The rows come from 4 hidden closed curves, with some noise, and rows from the same curve form a group. Each curve winds through 8 dimensions. The rows are also pushed far along 5 directions, which tell nothing about the answers.
(in the rows, 128 means zero)
Some rows, each with its group after it:
[136 133 138 102 126 158 142 122 164 137 115  97 141 100 152 118 168 140
 140  90 134 116 121 115 107 111 113] => (2)
[150 115 151 134 134 114 107 126 144 158 105 139  85 152 140 134 145 117
 130 124 153 109 134 118 151 143 130] => (2)
[136 136  93 146 104 121 150 134 114  93 166  94 168 114  91 136  88 134
 138 146 125 126  95 142 115  83 141] => (2)
[153 130 110 143 143 108 111 117 140 143 139 155 123 109  96 118 156 167
  75 170 126 128  61 100 118 126 152] => (1)
[119 140 166 132 173 128 135  89 127 180 104 102 118 133 125  85 126  86
 117 115 143 177 136  76 108 168 125] => (1)
[135 123 158 124 113 126 107 122 138 126 103 107 120 142 145 121 124 131
 174 121 173 114 130 119 126 105 124] => (2)
[139 124 146 129 180 122 121  89 134 172 113 109 144 137 133  92 133  94
 124 119 164 168 121  98  88 169 136] => (1)
[153 157 142 127 115 137 130 124 155 140  95 124 148 109 136 149 144 113
 133  95 134 135 112 122 113 115 125] => (1)
[139  85 122 136 123  94  75 146  74 108 156 194 107 158 130 126 114 151
  97 190 122 128 136 146 180 142 155] => (0)
[ 75 129 126 126 158 128 148 121 103 133 147 126 119 134 119 101 132 120
 114 118  96 153 139 129 107 184 115] => (2)
[112 148 136 133 146 141 173 146 136 121 105 108 116  91 140 113 189 124
 122  76 110 139 159 123 102 124 110] => (0)
[120  80 166  91 143 136  90 119 130 164 110 131 103 203 186 116 124 102
 192 104 180 103 216 136 124 177 106] => (2)
[107 132 125 129 156 123 168 144 123 112 120 123 109 132 141 142 145 105
 137  99 121 128 165 159 140 140 107] => (1)
[127  91 118 145 129 127  95 114 142 151 141 141 101 127 135 114 143 146
 106 153 127 118 106 130 100 136 148] => (2)
[164 107 136 121 144 104  96 144 117 126 123 126 123 184 132 120  97 105
 159 149 196 117 157 119 167 138 146] => (0)
[120 134 108 149 172 126 174 105 134 139 132 108 140  98 107 106 145 135
 120 125 125 141 114 117 104 132 137] => (0)
[191 139 159  98  79 149  76  92 176 114 100 119 176  80 154 135 133 175
 135 153 178 139  47 114 109  34 134] => (2)
[142 171  96 107 114 151 158 127 169 106 111 130 182 101 140 166 150 147
 159 104 125 114 133 141 105  92 117] => (3)
[ 96 131  98 144 138 126 138 129 103 131 147 143 144 129 107 124 107 118
 113 132  87 136 116 128 133 170 146] => (1)
[144 143 130 104  99 143 138 114 129 100 117 120 195 110 137 162  98 138
 166 122 140 127 120 156 108  67 110] => (3)
[147 111 136 136 118 131  98 129 131 130 144 172 108 111 116 111 123 163
  88 164 127 138 116 125 166 129 152] => (0)
[128 124 142 104  97 125  99 141 119 118 123 133 133 169 145 145 116 128
 167 125 147 109 164 140 110 120 107] => (3)
[141 113 112 138 141 123 142 119 139 126 135 123 125 115 145 143 146 122
 126 119 127 123 113 158 132 128 133] => (1)
[112 138 127 131 116 142 138 106 142 161 124 130 128 121 127 140 136 127
 127 109  93 118 129 123 100 141 116] => (3)
[138 145 137 134 159 137 150  77 154 162 114  98 148  82 130 106 159 122
 107 112 126 165  78  99  97 129 132] => (0)
[157 137 115 104  93 151 128 108 154 129 142 160 154  88 135 147 158 195
 119 140 102 107 110 129 143  90 125] => (3)
[154 100 150 117 137 120  91  82 117 164 120 113 143 168 152 117  88  99
 159 151 172 136 134 104 135 132 139] => (3)
[126 100 142 107 127 123 122 173 110 111 125 200  79 140 157 142 188 171
 115 122 111  96 210 164 159 135 101] => (0)
[147 123 127 104 124 120 123 156 116  92 125 121 138 158 151 139 124 125
 169 127 165 109 167 141 157 108 122] => (3)
[142 140 124 158 120 101 136 112 105 131 157 131 128 113  78 117 125 158
 104 158 115 142  93 110 127 116 139] => (1)
[109 107 144 137 142 111 134 100  99 153 131 131 103 145 141 133 134 115
 131 124 109 126 141 139 122 149 110] => (3)
[139 100 130 139 100 112  82 148 114 110 130 102 131 187 123 125  60 106
 188 151 191 103 141 133 126 111 151] => (2)
[102 138 106 135 130 133 160 110 134 137 157 136 124 113  95 134 126 156
 111 139  88 121 114 136 117 136 117] => (3)
[116 126 130 154 179 151 156  66 166 180 109  75 143  92 123  87 113  96
 122 122 146 169 104  96  65 131 143] => (0)
[116 120  96 166 140 103 133 145  87 111 166 130 133 146  75 117  59 105
 108 168 122 145 110 133 157 151 164] => (3)
[134 141  99 128 118 120 144 140 114  90 141 122 156 116 131 152 130 126
 128 128 111 132 115 151 131 105 128] => (2)
[169 119 138 120  80 106  42 145 110 119 139 125 151 192 115 131  52 103
 148 175 185 131 110 107 132 118 155] => (1)
[111 120 107 128  84 113 104 171  97  68 175 166 105 113 112 132 152 190
  87 162  84 116  89 158 151 116 131] => (2)
[150 138 119 131 127 145 141  91 156 163 122 106 156 115 135 134 123 110
 141 112 126 131 121 111 122 126 137] => (3)
[129 144  88 145 127 138 176 113 175 126 139  99 136  70 115 149 174 155
 106 112  97 109  66 142  85  93 123] => (1)
[128 130 134 110 124 119 139 127  97 109 140 147 146 140 134 141 127 140
 151 121 124 129 160 151 146 132 109] => (2)
[ 68 114 102 118 147 102 150 189  66 104 163 160  73 213 135 129 143 118
 167 110  96  89 252 154 178 219 106] => (3)
[102 156 128 106 149 142 187 128 144 140 104  72 149 163 126 149  94  78
 202  75 151  98 177 124 125 140  93] => (1)
[118 137  96 156 103  99 142 191  86  64 154 117 120 138  93 141 113 127
 129 138 114 113 128 145 150 106 141] => (0)
[113 154 120 118 109 133 152 130 125 130 135 123 144 124 117 140 149 142
 142 101  95 114 136 123 106 133 107] => (1)
[117 121 136 152 155 124 136 113 139 163 106 142 100 126 125 119 147 125
 124 119 125 120 131 116 130 158 138] => (2)
[137  94 134 130 166 100 112 114  92 144 153 168 106 151 126  98 144 150
 107 161 136 137 145 121 167 172 141] => (0)
[122  89 152 155 180 117 119 111 132 179 118 124  56 129 139  79 174 114
  83 136 135 148 151 100 103 160 135] => (0)
[153 133 147  75 108 135 112 170 130 103 101 159 146 159 158 167 128 133
 160 112 157  88 171 146 168 108 102] => (0)
[102 132 116 126 164 132 153 128 145 143 132 132 110 122 115 122 149 127
  99 121 111 125 118 130 109 162 116] => (1)
[111 128 114 152 164 132 162 111 143 150 126 100 113 114 115 107 125 111
 122 124 125 132 122 110 130 142 142] => (0)
[156 136 112 119 102 145 114 106 135 124 141 132 189 113 112 133  79 148
 136 157 136 134 101 121 131  94 148] => (3)
[169 125 142 106 114 127 122 117 154 129 102 162 114  80 179 165 232 176
  94 115 105 108 103 146 121  78 100] => (0)
[ 47 134  86 148 128 119 173 165  79 102 164  99 106 167 100 135  86  91
 151 115  72 110 170 146 136 171 118] => (1)
[126 122 125 148 147 103 121 114 111 139 133 104 118 154 129 124 113  84
 132 129 137 146 111 124 133 160 141] => (0)
[156 126 131 104 111 118 106 111 120 119 127 142 163 165 152 162 103 122
 173 136 160 125 154 154 127 114 115] => (3)
[147 148 136 124 153 126 152 114 153 163  99 145 130 111 146 140 199 129
 125  80 120 121 130 121 117 157 115] => (1)
[150 112 123 145 143 115 115 116 120 148 146 175 108 109 111 119 140 151
  66 163 105 138  92 121 181 149 154] => (3)
[146 134 139 128 112 103  92 127 104 138 143 154 118 147  99 115 119 152
 105 170 128 131 110  89 151 133 140] => (1)
[149  80 144  86 140 121  79 122 111 143 137 167 108 178 182 122 142 135
 135 149 152 112 170 132 187 166 127] => (2)
[177 104 142 106 142 112  96  90 132 151 152 170 120 145 141 124 142 161
 112 168 155 136 131 128 166 142 128] => (3)
[137 136 141 122 118 142 129 118 140 121 101 114 146 113 173 141 148 104
 153  91 133 148 144 146 114 115 118] => (0)
[159 132 112 102 100 157 118 121 169 125 129 130 171 105 134 157 109 146
 123 138 133 110  90 138 125  85 130] => (2)
[144 117 120 159 103 116  71 132 136 119 125 136 126 124 101 117  84 143
 108 188 155 126  49 107 135  99 180] => (2)

New rows, each followed by its group:
[168 138 119 100  61 136  96 153 130  91 135 127 188 166 132 175  60 119
 191 131 167 104 153 156 139  83 126] => (3)
[150 127 132 133 135 131 138 113 124 129 132 131 148  92 125 120 135 139
 105 131 122 146 103 126 142 110 138] => (3)
[116 117 134 134 157 122 162  93 111 144 136 110 126 113 136 112 150 126
 129 116 113 142 135 127 118 135 115] => (3)
[151 119 132  99  92 119  92 163 121 111 129 186 109 149 169 167 181 153
 126 114 108  95 155 159 166 141 113] => (1)
[148 139 139 114  99 159 109 115 199 133  81  50 158 134 153 148  87  87
 189 107 198 110  96 118  69  64 125] => (2)
[141 107 150 143 144 115  98 114 131 167 109 161  96 147 130 115 133 131
 122 143 149 121 130 111 149 156 146] => (2)
[187 133 147  70 103 151  81 126 184 145  99 153 142 155 168 158 131 144
 158 131 180  94 145 114 166 108 120] => (3)
[126 126 133  97 117 131 152 128  99  99 131 108 170 156 154 153  97 114
 200 104 147 114 187 165 137 106  96] => (3)
[ 90 101  92 171 122  68 120 177  38  78 184 163  90 165  94 138 122 133
  99 168  80 124 139 174 125 154 134] => (0)
[145  96 122 127 105  87 100 179  69  79 157 173  91 149 136 141 162 169
 108 165 115 101 150 154 173 104 127] => (0)
[151 144 101 135  87 123 140 137 138  85 125 126 145  93 148 180 155 145
 135 121 105 109  86 165 142  68 128] => (0)
[177 128 137 119 106 129 105 157 147 101 108 165 129 114 149 143 161 156
 130 125 155 117 142 144 158  95 138] => (0)
[109 144 106 116 120 136 170 162 131  79 135 118 135 110 113 148 126 154
 140 124 118  99 129 152 141  88 110] => (3)
[144 148 135 121 122 140 153  99 139 123 119  98 164  98 131 131 125 135
 146 120 137 141 114 121 115  80 117] => (1)
[ 82 166  82 140 118 123 198 166 109  79 142 137 135 106 115 178 158 136
 136  84  54 102 132 179 141 137 104] => (0)
[126 119 121 153 161 109 111 122 123 153 143 163 108 125  93 107 128 133
  66 162 119 151  86 116 128 175 154] => (1)
[126 129 128 109 133 141 151 159 126 102 110 173 128 124 164 146 170 147
 156  92 122 111 209 167 162 136 112] => (0)
[100 112 129 157 164 118 150 132 134 156 122  89  69 146 124 111 141  87
 119 114 130 124 150 117 104 154 122] => (0)
[116 138 139 121 154 138 163  87 132 150 115 119 148 102 139 125 150 128
 130 105 114 149 128 131  95 130 105] => (3)
[170 132 130  87  74 143 116 174 159  80  98 127 152 149 161 192 112 135
 192 115 179  67 166 169 146  44 105] => (0)
[120 137 120 101 144 146 148 132 141 122  98 109 158 134 175 147 147  97
 167  83 134 120 163 143 113 133 112] => (2)
[146  91 152 113 150 121  78  99 113 182 138 211  88 134 158 107 179 159
  66 153  97 139 124 109 194 203 143] => (1)
[ 63 139 107 177 153 129 175 117 150 141 121  58  95 115 110 112 135  90
 137  98 109 131 108 125  45 141 125] => (2)
[137 124 130 123 139 136 153 128 155 137 115 113 104  97 131 129 172 153
 105 125 122 101 116 112 120  86 114] => (0)
[ 80 143 135 129 179 137 175 120 129 156  89  82 131 156 138 130 104  48
 166  74 133 133 168 122 103 173 106] => (3)
[128 100 123 161 120 108 116 128 119 134 153 132  64 117 123 124 154 143
  78 158  98 122  98 129 143 120 139] => (0)
[113 121 133 100 106 112 115 173  72  83 128 151 128 178 170 162 122 105
 166 110 116 113 190 167 175 145 106] => (0)
[107 127 127 124 138 138 141 114 140 153 130 110  97 126 138 122 142 121
 113 124 101 120 125 108 141 145 119] => (1)
[125 121 141 116 140 131 104 145 137 149 120 124 108 161 128 117 109  99
 121 124 147 121 128 108 147 168 133] => (2)
[ 90 135 107 149 145 127 159 124 133 128 121 153 101  99 136 143 181 143
 104 114  74 123 120 149 116 146 120] => (2)
[109 109 125 153 171  94 123 130 100 133 161 163  68 127  94  95 156 153
  54 174 106 152 110 122 132 166 135] => (1)
[188 124 160 114  99 117  82  97 142 131 134 130 132 123 130 133 118 155
 117 167 169 141  75 116 147  82 129] => (2)
[103 116  96 192 167  79 124 121  99 142 181  90  92 153  40  74  83 112
  78 196 136 156  65  87  79 159 168] => (1)
[133 111 116 134 101 138  92 134 139 117 124 152 146 125 128 136 107 153
 135 153 138 108 106 140 117 105 152] => (2)
[ 91 123 117 138 163 139 183 136 153 160 109 135  72 109 160 137 227 131
 122  63  76  90 171 143 116 172 102] => (2)
[105 140 117 132 159 114 165 130 105 121 137 103 127 137 132 126 143  93
 131 103 109 148 149 137 120 160 113] => (2)
[174 118 135  98  87 149  82 127 158 112 131  89 172 124 136 119  90 143
 148 151 184 116  77 109 125  66 145] => (2)
[114 156 113 157 127 152 152 130 158 126 116 109 146  74  92 121 113 123
  96 124 111 150  84 118  88 104 147] => (0)
[109 106 133 129 148 119 121 154  97 139 138 158  81 147 134  99 161 135
 104 126 103 118 168 109 177 183 137] => (3)
[156 141 108 136 112 123 133 112 152 133 135 148 137 109 121 163 143 146
 113 134 112 122 101 147 124 110 128] => (3)
[ 90 123 139 148 182 101 128 135  85 150 126 134  98 171 129  97 132  68
 118 107 120 167 166 119 127 228 133] => (0)
[131  74 145 138 150  99  80  93  88 162 166 163  88 157 125  97 118 142
  83 188 128 149 121 124 136 167 139] => (0)
[100 143 126 120 156 129 164 156 126 128 110 132 112 131 126 136 157 114
 124  93 108 113 156 129 128 154 106] => (0)
[ 99 123 137 117 117 125 122 132 108 146 133 144 112 173 138 140 124 114
 154 107 107 112 184 138 119 173 104] => (3)
[142 120 131 141 139 122 125 109 135 130 109  98 138 129 156 129 137  97
 150 115 157 147 136 139  84 111 131] => (0)
[118 147 120 145 107 142 156 122 154 118 126  39 152 119 105 134  75  86
 160 113 148 131 102 128  64  75 121] => (0)
[148 113 142 101 110 112 123 158  95  94 144 149 115 140 146 136 166 167
 135 132 131 105 166 145 161 103 105] => (0)
[142 124 175  94 145 134  85  94 132 180 118 129 128 162 129  92 100 116
 122 149 167 153 135  73 131 160 123] => (1)
[111 127  88 181 132 115 171 110 124 110 154  55 136 100  96 118 108 114
 132 142 120 139  86 132  70  81 143] => (0)
[113 106 126 138 153 125 128 127 105 129 136 144 126 147 129 107 105 118
 139 138 138 144 174 139 135 158 141] => (0)
[169 128 162 103 135 137 121 124 155 140 104 110 129 134 155 117 149 122
 155 103 182 130 156 113 140 118 119] => (0)
[150 112 136 106 137 119 106 130 117 117 127 161 126 136 145 127 138 156
 122 157 147 121 131 128 173 119 132] => (3)
[115 133  76 163  99 114 143 130 115  87 163  99 167 133  83 158  48 117
 152 161 125 120  84 166 100  88 147] => (0)
[147 131 126 145 129 128 127  77 135 139 137 117 167  86 104 118 108 146
 101 162 131 161  59 117  90  87 143] => (3)
[174 109 152 100 117 144 115 115 171 141 114 134 119 115 152 137 153 165
 132 136 166 102 138 131 130  75 112] => (0)
[128 112 117 130 109 106  90 143  78 113 163 142 145 185 115 116  80 121
 156 157 140 137 170 131 130 155 144] => (3)
[145 122 145 101 158 124 131 148 129 131  98 169 119 145 163 136 180 133
 143 101 150 113 189 140 148 151 111] => (0)
[ 78 121 109 126 156 133 151 119 123 138 146 110 110 145 131 122 121 104
 126 121 102 130 140 138 115 171 115] => (2)
[ 91 123  93 138 113 123 124 144 109  92 175 121 118 117 103 119 116 150
  95 163  90 133  80 142 120 128 136] => (2)
[ 64 166 105 114 119 157 179 155 143  95 123  75 151 124 113 145  90  99
 163  88 106 112 125 141 101 125 101] => (2)
[130 123 125 173 131 136 131  90 149 142 127  68 131  92 122 101 110  98
 116 137 138 172  87 115  67  95 153] => (0)
[165 120 131  98 104 127 116 164 127  88 128 174 147 148 143 157 131 165
 168 128 166  97 184 171 161 101 116] => (0)
[153  84 155  99 132 106  77 120 110 148 125 182  91 170 177 147 157 138
 117 150 138 109 154 146 167 148 112] => (0)
[115 145  71 184 142 105 154 106 123 125 167 144 132  87  76 124 143 157
  75 167  78 155  67 130  88 132 158] => (3)
[115 127 131 110 121 113 132 201  87  84 124 148 101 179 149 144 136 109
 165  99 132 101 216 153 189 153 113] => (0)
[105 123 104 141 132 120 128 166 100 115 148 150 105 139 110 108 136 139
 110 139  98 118 149 115 161 162 149] => (3)
[103 120  97 158 125 132 120 153 138 121 132 113 121 122 105 114 110 121
 115 138 119 114  92 121 103 133 161] => (2)
[149 112 174 102 163 141 131  68 140 177  99  80 146 136 172 102 129  94
 164 104 178 149 147  99 111 127 111] => (3)
[145 102 123 138 139  93 109 142 105 124 138 125 106 182 135 134 113  99
 149 140 161 115 149 139 157 151 139] => (1)
[157 123 104 126 119 111  84 135 119 117 154 179 137 147 114 125 120 161
 111 181 139 134 121 121 151 141 158] => (3)
[115 185  92 149 114 171 194 102 215 120  88  44 168  44 110 159 122 119
 137 100 114 113  28 114  69  39 130] => (2)
